There are 3 nested groupings, the coarsest first. Each group lies inside one group of the grouping before and may be the whole of it. The rows also spread widely along 9 directions, which tell nothing about the answers.
In the rows, 128 means zero.
Some rows, each with its group in each grouping after it:
[101 155 133 141 117 100 136 116 160 117 122 140 158 139  98 156 124 108
 114 105 160 107 136 123 134 133 106  93 103 143 112 129  85 155 134 111
 165  80 147 114 168] | pib z830 Ven
[125 104 139 129 135 151 167 133 144 113 127  99 127 147 182 134 120 152
 109  93 131 148 107 126 141 115 116 123 145 122 123 133 161 136 135 126
 127 110 134 160  96] | duzur z978 meda
[131 130 171 141 129 138 147 131 127 141 118 117  86 153 139 142 108 142
  79 137 161 141 118 111 144 116  94 122 154 138 122 134 134 138 129  81
 146  67 128 121 145] | redal z129 luki
[ 99 160 158 148 140 153 112 110 106 118 157 135  83  91 159 112 138 125
 139 131 151 129 111 122 135 142 158 173 146 120 143 119 140 133 125  81
 116 119 140 143  99] | pib z830 Maso
[133  93 125 152 163 176 166 124 122 145 121 114 102 126 142 141 127 168
 118  64 108 145 122 120 142 127 117 112 100 153 126 130 139 131 161 160
 166 146 149 117  96] | pib z830 gano
[161 127 113 133 165 103 144 132 124 124 103 123  90 128 148 124 124 134
 122 132 106 171 127 121 123 144 148 144 123 131 155 141 126 132 124  89
 127 135 110 125 119] | redal z530 doras
[116 128 127 121 158 136 154 115  99 113 131 124  62 103 161  90 120 156
 142 136 130 158 133 139 139 131 166 179 124 152 171 143 157 121 131 126
 118 150 125 132 100] | lenop z178 dano
[118 123 131 143 123 114 123 112 135 129 168 138 153 110 168 122 111 141
 115 131 135 153 118 122 133 144 153 160 153 142 134 143 149 138 147 123
 101 135 113 152 103] | redal z693 dez
[148 111 107 145 145 113 150 116 139 145 115 126 109 131 140 158 119 131
 102 104 126 161 123 118 126 148 138 138 102 125 130 132 125 138 152  74
 148 121 122 125 123] | redal z530 Goki
[153 158 170 158 156 130 115 146 128  89 109 118 102 130 177 103 139 133
 168 166 101 145 105 129 124 132 129 120 179 161 149 140 132 119  92 153
  97 121  96 135 113] | lenop z178 Dotev
[136 148 108 184 145  67 115  96 152 136 138 174 128  96 130 154 134 112
 169 129 101 152 135 128 102 172 161 164 113 171 134 143  98 126 141 133
 130 155  86 112 141] | pib z394 mimel
[140 138 139 110 150 135 104 135 104 129 134 117 111 113 134  98 110 134
  91 129 143 140 120 106 131 135 155 137 127 117 145 139 141 155 128  62
 113 119 149 125 104] | redal z129 Dapo
[102 101 110 119 122 122 173 107 140 136 148 124 141 124 144 141 102 143
  85  96 157 146 130 127 146 134 137 141 109 124 135 134 143 143 160  98
 140 122 140 143 116] | redal z530 Boga
[ 94 127 149 139 125 148 168 133 149  85 138 102 133 141 183 129 131 140
 134 108 135 132  99 143 146 119 120 118 166 132 143 123 142 129 116 142
 115 102 127 168 108] | pib z102 ginun
[118 142 139 152 120 116 126 129 162  98 141 124 170 128 171 145 124 110
 132 120 125 130 101 122 126 142 143 123 158 123 129 124 125 141 124 102
  94 114 111 179  97] | redal z129 Vog
[145  96 150 139 129 150 144 128 134 126 149  99 145 155 192 124 103 168
  91 127 142 156 111 118 145 121 100 106 167 152 116 152 167 134 131 150
 112 105 115 135 105] | lenop z523 Mome
[120 155 152 119 132  98 118 122 136  90 142 123 128 136 158  92 115 132
 114 158 149 139 118 123 136 122 130 142 171 134 135 144 142 138 107 111
 100  99 121 142 133] | duzur z480 gos
[111 138 146 128 126 136  95 110 111 112 187 125 150  89 174  93 114 140
 125 143 155 134 114 119 135 143 165 156 156 135 139 143 165 139 132 110
  83 137 132 148  82] | lenop z523 Sen
[149 118 133 119 147 135 120 140 128 111 128 104 158 139 146 103 109 151
 109 120 129 143 129 113 137 124 119  86 131 153 130 152 140 146 123 143
 122 121 140 118 110] | lenop z523 Sen
[161 129 156 150 157 131 128 154 140 127  92 117 129 157 118 130 112 143
 105 127 112 138 122 103 133 116  87  70 145 169 119 143 109 142 121 151
 153  99 123 102 144] | redal z129 Dapo
[135 138 157 144 145 137  89 127 114 127 160 131 149  99 150  97 113 140
 118 148 131 140 114 105 133 138 139 133 163 146 142 141 144 140 130 135
  99 140 125 130  98] | redal z530 Boga
[123 139 150 146 172 142 142 137 115 106 106 131  87 108 123  97 131 146
 156 139 109 139 134 124 138 120 131 130 144 167 168 134 121 118 123 168
 140 147 126 125 121] | redal z530 doras
[130 169 145 122 117  88  78 141 159  79 140 119 222 135 137 110 117  99
 132 151 146 110 120 114 124 138 123  69 153 141 119 148 103 160  97 118
  94  89 130 136 134] | lenop z523 Sen
[100 160 174 163  98 114 144 127 176  99 127 126 148 157 166 165 129  98
 124 155 165 116  97 129 137 127  88 109 191 124 115 118 110 132 107  92
 119  49  98 169 148] | redal z530 doras
[138 150 192 140 135 157 103 133 113 117 140 111 105 132 171 102 121 144
 115 162 155 128 102 117 140 122 111 119 181 148 129 141 154 134 107 119
 102  87 123 125 115] | lenop z178 Dotev
[153 146 147 137 156 117 109 142 157 107  95 116 153 158 109 129 126 113
 122 102 117 114 122 108 125 127 104  65 114 141 106 127  98 154 119 118
 152  98 146 111 140] | duzur z480 gos
[192 115  84 143 159  50 167 148 163 101  77 120 124 165 184 138 124 138
 140 140  55 209 123 130 112 148 143 127 143 151 150 156 115 126 103 128
 108 141  66 141 131] | redal z693 dez
[112 144 161 138 154 152 141 133 108 115 114 123  63 117 135 107 125 138
 124 138 138 134 122 119 140 121 135 149 145 140 155 126 134 127 123 102
 134 114 136 138 118] | redal z129 Vog
[144 116 172 157 138 174 121 118 112 163 154 114  87 130 180 139 116 148
  80 133 159 150  94 108 138 136 114 148 168 115 118 128 169 135 141  68
 118  96 121 135  95] | redal z530 doras
[139 122 138 141 181 158 128 138 106 124 115 125 105 104 118  94 122 158
 140 116 101 142 137 115 138 124 135 120 124 169 161 140 129 129 141 177
 142 166 139 112 101] | redal z530 doras

New rows, each followed by its group in each grouping:
[125 145  78 113 160  76 119 109 106  98 161 137 114  73 156  85 127 131
 154 128 105 174 135 138 115 167 225 202 106 129 187 146 141 141 129  93
  85 188 121 135  95] | pib z102 ginun
[178 131 174 139 168 160  83 140  91 166 129 117  93 129 120  99 104 159
  73 149 142 147 123  88 138 126  98 108 148 153 129 150 145 149 130 109
 138 104 140  75 129] | redal z530 doras
[101 155 173 149 157 144 155 118 103 118 108 137   4 108 140 108 136 134
 150 153 151 139 126 129 135 115 132 190 146 141 153 124 142 111 118  95
 151 106 129 129 140] | duzur z978 meda
[110 150 165 133 143 156 147 136 123 103 109 108  86 140 144 118 134 133
 121 121 146 126 117 123 147 115 108 112 146 129 137 123 122 136 107 107
 145  79 148 132 131] | pib z830 Maso
[153 115 103 119 138  91 159 128 146 135 105 119 130 157 124 147 105 133
  80 115 137 160 138 121 133 134 115 110 106 132 132 147 114 152 136  85
 152  99 124 110 153] | redal z530 doras
[134 119 128 146 130 112 152 125 154 121 127 121 143 144 162 148 116 133
 109 123 132 152 115 125 134 136 118 121 148 135 130 137 129 135 133 112
 125 107 108 146 122] | redal z530 doras
[151 139  97 128 137  65 124 127 144 103 136 132 170 129 155 112 113 142
 120 138 110 172 134 122 123 143 144 124 140 154 145 163 122 147 116 148
 102 137 104 121 133] | pib z830 Ven
[ 87 171 173 175 145 126 163 114 158  80  98 140  56 130 152 145 161  95
 192 134 126 114 107 141 127 129 128 155 155 133 135  99 109 106 109 102
 145 100 111 173 133] | duzur z480 gos
[119 116 136 122 158 167 130 115  94 155 134 125  85  99 109 114 112 144
  94  98 152 131 132 110 141 135 147 144  90 126 143 125 141 147 160  79
 157 136 170 111 104] | redal z530 Boga
[ 88 141 116 116 114  91 187 120 162  87 111 121 122 142 151 148 127 104
 126 124 155 135 124 147 138 131 137 141 132 106 152 122 110 134 118  68
 129  88 120 176 142] | redal z530 doras
[128 129 107 132 157 129 120 116 122 132 134 134 140 105 108 124 122 138
 124  79 119 135 141 115 131 146 154 121  78 146 133 137 114 152 153 127
 154 150 158 104 112] | pib z830 Maso
[134 141 144 158 126 113 119 127 155 117 137 131 168 139 151 140 122 132
 120 124 131 135 113 115 130 134 106  96 153 152 113 142 115 145 125 147
 125 103 116 125 132] | pib z830 Ven
[156 105 129 128 153 112 170 128 115 140 111 117  68 148 160 114 101 170
  81 153 133 188 131 120 140 120 112 150 148 151 150 157 151 126 124 114
 136 112 106 111 144] | redal z530 Boga
[129 126  79 122 142  60 157 106 141 117 129 144 114 111 143 132 119 128
 135 112 120 172 145 135 115 150 177 184  91 133 147 149 132 138 144  92
 129 153 116 134 130] | duzur z978 meda
[119 162 161 164 124 126 101 124 151 122 138 127 144 133 130 154 133 100
 123 115 152 107 104 118 125 147 117 101 132 129 109 117 102 156 124  79
 138  76 137 120 140] | pib z102 ginun
[155 131 178 138 173 185  89 154  94 130 129 108 113 112 136  83 117 158
 110 127 114 130 109  94 137 120 125 101 159 150 142 137 147 143 126 141
 118 134 149 115  85] | redal z129 Dapo
[111 123 131 147 150 141 169 122 132 106 127 123  93 113 173 127 134 139
 148 122 117 154 115 135 137 134 147 159 151 131 161 125 142 115 133 125
 120 143 112 168  93] | redal z530 doras
[105 165 171 123 142 135 120 146 130  84 114 118 128 127 127  91 127 131
 141 146 139 111 126 123 141 111 105  95 166 156 152 137 109 136  91 158
 122  89 140 128 144] | pib z394 mimel
[ 96 144 157 160 102 104 151 102 142 112 174 131  97 129 207 140 123 133
 117 165 167 156  96 143 136 137 132 187 196 128 135 134 157 122 113  86
  93  81  88 159 134] | pib z102 ginun
[169 120 106 122 181 111 150 136 108 140  78 121  60 137 100 120 113 145
  97 112 106 166 149 110 125 133 140 129  77 147 149 144 114 145 135  82
 163 131 139  90 141] | redal z129 Vog
[142 114 150 169 137 125 167 132 151 136 102 124  98 163 139 162 112 145
 100 123 126 150 122 117 136 121  85 108 144 165 115 135 121 128 134 133
 156  89 107 124 148] | redal z129 Vog
[112 134 182 109 130 176 110 141 117 115 148 100 143 132 145  95 109 147
  87 116 170 110 110 108 153 103 101 102 158 125 120 135 159 156 126 122
 123  84 168 138 106] | duzur z978 meda
[105 138 102 152 123  67 161  82 135 133 156 162  91 106 148 143 119 137
 126 140 149 168 143 137 127 152 159 202 118 148 141 146 125 126 145 100
 137 128 102 122 153] | pib z830 Maso
[111 138 149 157 146 119 148 112 150 110 122 138 106 133 133 133 129 127
 143 119 131 126 124 126 131 128 121 135 134 153 122 127 121 125 135 136
 150 115 123 134 137] | duzur z480 gos
[151 128 135 132 156 133 125 124 107 151 120 124  94 137 111 122 109 156
  82 114 141 149 140 107 139 127 110 116 105 153 124 148 123 152 136 111
 165 102 150  74 148] | pib z830 Maso
[125 150 171 163 134 155 124 138 146 105 123 114 134 142 168 136 140 124
 136 123 129 122  95 119 134 127 103  93 171 132 121 121 123 135 108 128
 120  90 126 149 113] | pib z830 Ven
[162 103 126 145 134 118 120 114 123 163 168 116 134 140 167 134  99 166
  64 117 140 173 115 112 131 146 123 136 136 145 115 156 162 153 147 107
 122 113 117  95 123] | pib z102 ginun
[102 131 101 131 129  89 173 113 156 102 124 133 130 121 148 145 126 115
 135 116 131 149 129 141 131 143 155 154 120 123 153 130 116 131 136  95
 127 128 114 162 124] | redal z530 doras
[136 115 129 124 157 139 143 129 124 132 115 117 117 131 120 119 115 156
 108  99 124 141 138 118 137 126 115 105 109 157 139 145 124 142 133 146
 152 120 144 100 132] | pib z394 mimel
[113 126 168 149 150 199 144 126 110 142 114 108  52 125 139 148 133 124
 104  88 150 116 103 112 140 131 131 137 116 103 125  99 142 138 144  39
 153  96 161 150  90] | redal z129 Vog
[125 133 172 171 134 160 138 129 150 137 116 123 121 145 136 163 128 120
 115 114 143 115 105 114 138 128  87  94 146 136 110 116 115 136 136 108
 154  82 127 135 129] | redal z530 doras
[134 143 144 164 149 122 109 118 125 131 147 136 111 111 140 126 127 134
 131 128 126 141 118 121 122 147 140 139 132 153 134 136 128 140 132 120
 129 124 122 108 129] | pib z102 ginun
[131 115  94 133 164 115 168 131 146  86  96 113 128 124 151 129 139 124
 173  88  85 148 134 140 121 144 165 116  88 137 154 129 115 129 130 134
 134 162 127 152  95] | lenop z523 Mome
[150 114  97 139 145 115 133 121 139 117 146 115 155 124 192 133 125 142
 123  93 100 173 108 123 123 155 164 138 127 118 134 141 145 144 134 110
  99 149 116 150  77] | pib z830 Maso
[180 157 140 155 171 112 104 148 127 118  85 124 100 141 134 123 139 124
 137 134  95 154 120 108 114 140 118  95 133 146 132 139 101 143 100 112
 137 111 119  98 138] | pib z830 Ven
[134 129 158 129 166 171 134 148 115 112 103 104 104 125 138 104 127 139
 126 115 117 131 115 112 141 120 123 100 138 133 151 124 131 135 120 123
 134 125 149 137  98] | redal z530 Boga
[159 137 145 113 157 157  74 148 107 109 155  98 169 117 173  77 119 151
 106 117 115 145 104 101 136 134 145 101 156 122 138 145 153 160 111 125
  83 133 151 129  69] | pib z830 Maso
[118 136 148 156 174 162 112 125 101 104 142 137 109  77 137  80 133 151
 184 130 103 132 132 121 131 132 158 140 134 182 160 139 141 115 135 196
 121 184 134 127  83] | lenop z523 Sen
[146 149 153 164 141 112  98 115 129 136 146 142 105 112 159 132 126 122
 129 143 135 148 110 112 115 147 142 164 148 131 117 136 141 138 130  85
 114 118 110 126 118] | duzur z978 meda
[111 144 115 148 152  93 162 118 134  99 118 136  84 113 140 123 137 128
 162 127 112 152 132 146 124 141 157 160 118 152 164 132 114 123 121 126
 137 137 112 129 140] | pib z102 ginun
[127 120 146 136 145 138 157 141 130 100 130 113 120 129 176 104 115 161
 123 135 113 156 112 123 141 115 129 133 177 150 152 144 152 124 121 159
 106 131 111 156  98] | redal z129 Dapo
[111 141 151 159 138 103 174 116 141 132  98 149  70 144  97 146 116 135
 119 152 155 136 149 128 143 115  84 131 133 177 137 138  98 120 132 140
 185  83 112 100 195] | redal z530 doras
[135 116 112 134 148 122 155 125 133 124 123 110 111 138 151 139 124 139
 110  91 121 155 119 131 131 141 139 126 106 129 137 132 132 145 133  94
 142 117 134 121 122] | pib z102 ginun
[161 157 181 143 154 143  94 152 118 117 113 107 102 140 160 107 127 124
 112 166 133 139 103 104 130 127 108 107 185 125 137 132 131 140  94  85
 104  82 119 128 120] | redal z530 doras
[159 128 119 157 173 115 106 122 117 143 131 145 120  97 121 118 123 138
 138 127  99 157 135 111 117 152 154 141 115 161 148 144 121 135 148 137
 134 169 116 105 110] | redal z530 doras
